There are 5 ways to turn a row about zero (a turn may also mirror it). The second row of each pair is the first, turned, with some noise. The first 45 pairs use one turn. New pairs use 2 turns, one after the other, and a turn may come again.
Some pairs, each with its turns in order after it:
[ 34 -11 -19 -44   4 -52 -45  20]
[-25  15 -43  28 -57 -16  33  -8]
j270

[ -2  47 -41 -41 -45 -47   4 -24]
[ 76  23  45   3  37  -3  -4 -31]
j727

[-26 -39 -11 -41  23  -2 -30 -15]
[ -9  17 -10 -29  53 -23  12  22]
j637

[  6 -31 -52 -34  22 -24 -41   4]
[ -1  39 -37 -27  22 -44  42  10]
j637

[-33  -2  41 -24  39  39  14 -52]
[ 17  57  47  27   5 -41 -32  -9]
j46

[-36 -50  19  20  37 -24  44 -32]
[-56  10  44  46 -36  10  26  13]
j727

[-19 -27  41  25  42 -50 -33  31]
[-53   2  16   0   9  38 -39 -62]
j197

[-20 -31 -24  14 -11  -3  10  -1]
[  9  -2   7 -44 -14   3   1 -20]
j46

[ 25  10 -50  50 -43  42  14  20]
[ -9 -34 -18  33 -59  28  54   4]
j637

[  0  10 -26  21 -35 -10 -15  48]
[ 16   4  -1  40 -38 -26  21  13]
j637

[-27  17   2 -33 -41 -14 -33   1]
[ 20  -3 -26  38 -36  19  15 -18]
j197

[-3 19 40 24 51 35 13  0]
[-33 -24  13   9  67  10 -13  16]
j270

[ 19 -21  18  -2  37  41 -41 -47]
[-44 -70   3 -20  -5 -33 -17  -6]
j727

[ 25 -33 -10   7  22  44   6 -52]
[-35 -44  27   6   1 -38 -21  33]
j727

[ 41   0  41 -52  31   7 -24  26]
[-29  46 -33  29  29  36 -13  28]
j197

[-38 -39  -2  24 -48  -6  -1  27]
[ 60   0  31  27 -16 -22   1 -25]
j270

[ 29   6  18 -42 -21   7  -2 -25]
[ -9  44 -16  27 -14  24  -6  17]
j46

[ 52   7 -39 -44  24 -37  47  36]
[ 18  47 -21  21  17  -5  35 -79]
j637

[ 30   6 -47 -35  32  12  21  12]
[-3  7 28 12 -2  0 -8 71]
j197

[-21 -49  44  29 -48  31  24 -35]
[ 53  20  31 -34  48 -20   4 -47]
j270

[-50  34  46 -48 -50 -50   5  21]
[-44  -6 -54  41 -65   2  35 -31]
j197

[-15  12  47 -14 -20  14 -36  11]
[ -4 -19 -41   0   4  20 -18 -46]
j727

[  1 -11 -40 -26  17  11  29  39]
[  8 -17   5 -38  23  22 -38  27]
j46

[-24  22   1 -24  11 -17  22 -43]
[  4  10  17  29 -22   2 -43 -30]
j46

[ 36   1 -25  18  25  -2  21 -11]
[  7 -13  18  -9   0 -11  20  45]
j727

[ -7 -45 -52  -9 -23  -1  18  -8]
[-51   0 -19  11  14 -15  46  -1]
j637

[  2 -10 -30   5 -48 -23   8   6]
[ 32  23  11  -1 -44   6   2  -9]
j270

[ 29  -7 -23 -14  24  19 -31  -2]
[ -4 -21  -4 -32   4 -41   2   8]
j727

[-17  36 -25 -10  31 -45 -43  30]
[ 18 -76  17  33 -14  19  -7  21]
j46

[-34  15  39  10   2 -29  34 -30]
[-37  -5 -16   7 -17 -53   0 -37]
j197

[ 37  26 -20 -13  23  26  40 -35]
[  0   7 -13 -24   1  65  15 -45]
j637

[-45  -1  -2 -40 -29 -46 -32  42]
[-17  -2  -4  35 -64  52  17 -22]
j197

[-43  40 -20 -10 -23 -37 -21   1]
[ -2  56  35  12 -24 -11   2  33]
j637

[-44  -7  40 -41  39  49  51 -11]
[-20  59 -40 -28 -36 -49 -42  17]
j197

[ 25 -45 -35  14  44 -43 -41   5]
[-46 -48  39 -22 -44  -4  15  29]
j46

[-32 -37  -3  43   0   8  -7 -39]
[  3  11  16 -27 -32 -46  20 -34]
j46

[-36 -32 -28 -25  48 -40  -1  28]
[  7  25  28 -15  43 -59  40 -10]
j637

[-32 -49  18 -14  10 -39  31 -10]
[ 12  -6  40 -14  -3 -38  58   7]
j270

[-29  12  -9 -19  22 -50 -22  13]
[  5  23  15 -21  -2   7  39 -41]
j727

[ 51  28 -20  51 -13  10  -2 -20]
[ 25 -51   8  -4  55 -16  17  12]
j197

[ 13  -7 -12  44 -48  -7  15  42]
[ 37  37  32  38 -16  29 -18 -18]
j270

[-23  -5 -42 -17  26  23   9 -46]
[  1 -53  -9 -55  -9   8   5   9]
j270

[ 20  24   0  28  42  37 -36 -41]
[-29 -59  14 -49  14   3 -11  18]
j727

[  7 -31 -14 -35 -10 -20  -9  45]
[  0 -13  19 -23   7  54  12  27]
j46

[-22   6  15  50  -4 -10 -50  -3]
[-20  -5  22  19  -5 -25 -44 -44]
j270

New pairs, each followed by its turns in order:
[-36  -8   8  52  -3   0 -41 -19]
[ -1  52  35 -28 -11   3  43   2]
j46 j270

[-36  50  48  40   2 -49  -8   4]
[-19 -43 -24   4  28  81   6  22]
j727 j637

[ 30 -13 -14  42  -3  51 -50 -32]
[ 27  -1  43  -5 -32  51  41  31]
j727 j46

[-53   1 -41   9  23  51  29  52]
[-53  36  14 -29  75 -16  -4 -28]
j637 j46

[-38 -36 -28 -24 -51 -24  29  -1]
[-25 -46   1 -22 -38 -23 -41 -39]
j637 j197

[ 46  27 -43  52  -1 -15  44 -41]
[-17  11   5  -2  80  25  48  41]
j727 j46

[ 44  43 -50 -43 -28   5  41  23]
[-72  10  -4  37  -3  55  31  20]
j727 j270

[ 37  24  50 -11   7 -40 -15  -2]
[ 37 -15  -2  55  33  22   5  -4]
j637 j197

[-50  36  -8 -51 -38 -13  34   9]
[-24 -12 -15  45   3 -72 -30   8]
j727 j46

[ 23 -11   4  23  24 -15 -38 -50]
[-30 -12 -23  24  38 -29 -38  13]
j727 j637

[  2 -38  -9 -38  11 -22 -30 -20]
[ -9   1  -6 -26 -24  35 -24 -43]
j270 j46

[ 36   6 -35 -48 -11   5 -25  47]
[ 21   2 -32 -34  62 -24   5  25]
j197 j46

[ 18  38  24 -46   1  -2 -10  36]
[-41  -2   3 -28 -23 -13 -50   7]
j727 j46

[ 50 -39  30 -19  39  39  23  -6]
[-12   2  27 -34  18 -37 -74  -2]
j270 j46

[ 44  10 -37 -42  18  20  10 -31]
[-20 -51 -11  11  56   4  20  11]
j197 j46

[-21 -48  19  25   0  12  42  18]
[-37  24 -12 -21  48 -28  -4   4]
j270 j197

[ 20 -45  17 -46 -45  47  52   1]
[-23 -17 -56  -4  11  12 -54  67]
j46 j270

[ 51 -50  36  24  43 -14 -28  25]
[ -1   5  16 -10  -4 -66 -31 -71]
j270 j46

[-36  40 -49   7 -16  41  11 -29]
[ -5   9 -56 -58 -30  -9   1  23]
j637 j197

[ 44 -31  29  21  40 -35 -18 -22]
[ -2  -8  46  41   7 -56 -21  -8]
j197 j46

[ 15  17 -44 -30 -47  38 -49 -28]
[ -9 -21  15 -35  68   6  31  51]
j197 j197

[ -2  28  44  47  10 -28 -40 -36]
[-31 -18 -21  46   0 -44 -54 -12]
j727 j727

[-12  47  27  18 -29 -24 -43  52]
[ 66 -15 -39 -25 -41  24 -11   9]
j637 j727

[-22  45  49  49  23 -51 -52 -23]
[ -21  -10   33   -1  -20 -104  -32   -5]
j270 j270

[ 37  44  18  11  11  51  52 -22]
[ 32  46  29 -46 -40 -27  36  18]
j46 j637

[-45 -32 -13 -16  33  37  47 -52]
[ 40 -53  -3 -20   7  21   7 -74]
j46 j727

[-16 -29  18 -44 -22   8  16 -28]
[ -7 -17 -49  25   1  13 -20 -30]
j197 j46

[ 11  -9  13  26   9 -44  37  35]
[-63  -3  24  19   1 -16   8  -8]
j46 j727

[ 35  17  12 -31  -5  21 -38  -4]
[ 27 -21  18  36 -35  -3  27  -6]
j46 j637

[ 39  24 -33 -35  38  -4   3  -2]
[ 26  -4   6 -33 -52  10  -1  24]
j270 j197

[-15  14  43 -15 -16  12  52   4]
[-13 -13  -1  37 -12 -49 -32  19]
j46 j46

[-32 -23  40 -51 -11   8  32 -27]
[ 22 -22  52  15   9 -55   1  22]
j637 j46

[-37  17  -5  24 -34 -47 -17 -45]
[  7  10  32  -7  34 -48  43 -43]
j197 j197

[ 43 -31 -23  40 -21 -22  -9  -3]
[ 59   4 -38   7 -21  -9 -15 -15]
j727 j727

[-13 -34 -30  -2  36 -40  10  16]
[ 32  27  12  37  21 -10  34 -18]
j197 j46

[ -1 -21  50  36  -7  50 -44 -32]
[53 17 24 24  6 53 45 23]
j46 j727

[ 42 -51  49  -5 -35 -41  13  41]
[ 30  46  21 -15 -40  64 -22 -40]
j727 j270

[ 10 -26 -47  27  22 -46 -26 -11]
[ 12  34  10 -30 -40 -22  19  50]
j637 j270

[-49  22  42  20  37 -33 -42  48]
[-33 -35  20 -11   2  22 -10 -88]
j270 j197

[ -8  16  43 -11   5 -37  21  24]
[-49  15  -3  -6   7 -19 -20 -32]
j637 j270

[ 43  24  45 -10   7  10 -33  15]
[-21  19   7 -56 -34  10 -19  15]
j727 j46

[ 44   7  11  16 -47   0 -31  15]
[ 15 -13 -44  29 -33 -36 -13  -2]
j270 j46

[ 40 -29  -5 -34  26 -52  37  30]
[ 66  29  52  -3  23 -32  10  19]
j46 j46

[ -3  -4 -24 -25  -5  16 -12 -14]
[15 10 21  2 -8 11 21 18]
j270 j197

[-14  37  45 -45  19  -4  -2  19]
[-10 -18  -8 -34  52   8 -43 -14]
j46 j197

[ 49  25  44 -43  -3  13 -48  14]
[ 15 -47 -37 -28  67 -32   4  -3]
j46 j46

[ 21  48 -40 -51  -2  40  21 -15]
[  8  27  15  77 -28  38   3  -2]
j197 j270

[-46  14  48  29  31   2  25  43]
[ -9 -28  42  14   6  51  52  30]
j727 j637

[  7  -1  38   0 -48 -10 -18  16]
[ 32 -20  26 -32  11  35  14   2]
j270 j727

[  4   4 -32  -7 -32 -31 -32  47]
[-18 -39 -33  29  28  17  35  -6]
j46 j637

[ -8 -51 -40  -4 -26  43  32 -11]
[ -8   9  29 -57 -46 -27 -26  -3]
j637 j197

[-33   4   5 -14   6  37  32  16]
[ 24   0  45 -22  -9  -1  26   8]
j727 j637

[ 39 -30  36 -22  38 -16 -21 -26]
[-26  21  18 -41 -15  21  18 -54]
j727 j46

[-17  33  52  29  23 -20 -46  31]
[-18  -2  71  10  25  22  42 -23]
j46 j270

[-52 -19  50   4 -43  -2 -32  14]
[ 14 -10  54   3  38 -28 -55  15]
j197 j727

[ 43  -8 -14  36  36  -4 -22  10]
[-36 -37  30 -17   6  22   4  36]
j270 j637

[ -7 -16 -15 -12 -15  -6  10 -27]
[  8  16 -23 -21   2  -9 -24  -2]
j46 j270

[ 27   9 -12  -2  14  51 -11  12]
[ -5  -6  -4  49 -33   9   6  22]
j46 j270

[-26   0 -38   4  45  35  34 -51]
[-30 -33   4  51  -5  49  49  14]
j197 j46

[-44   5  47  18  -8  -5 -22 -36]
[-30 -36  -8 -23  16  17 -11  54]
j727 j637

[-10   8 -33  47   7  31 -15  18]
[ 17  17 -22  54 -12 -13  -9  20]
j637 j727

[ 44 -21  45  -2 -36  11   6   3]
[ -4  -9   3  -7  12  -7 -73  -3]
j197 j46

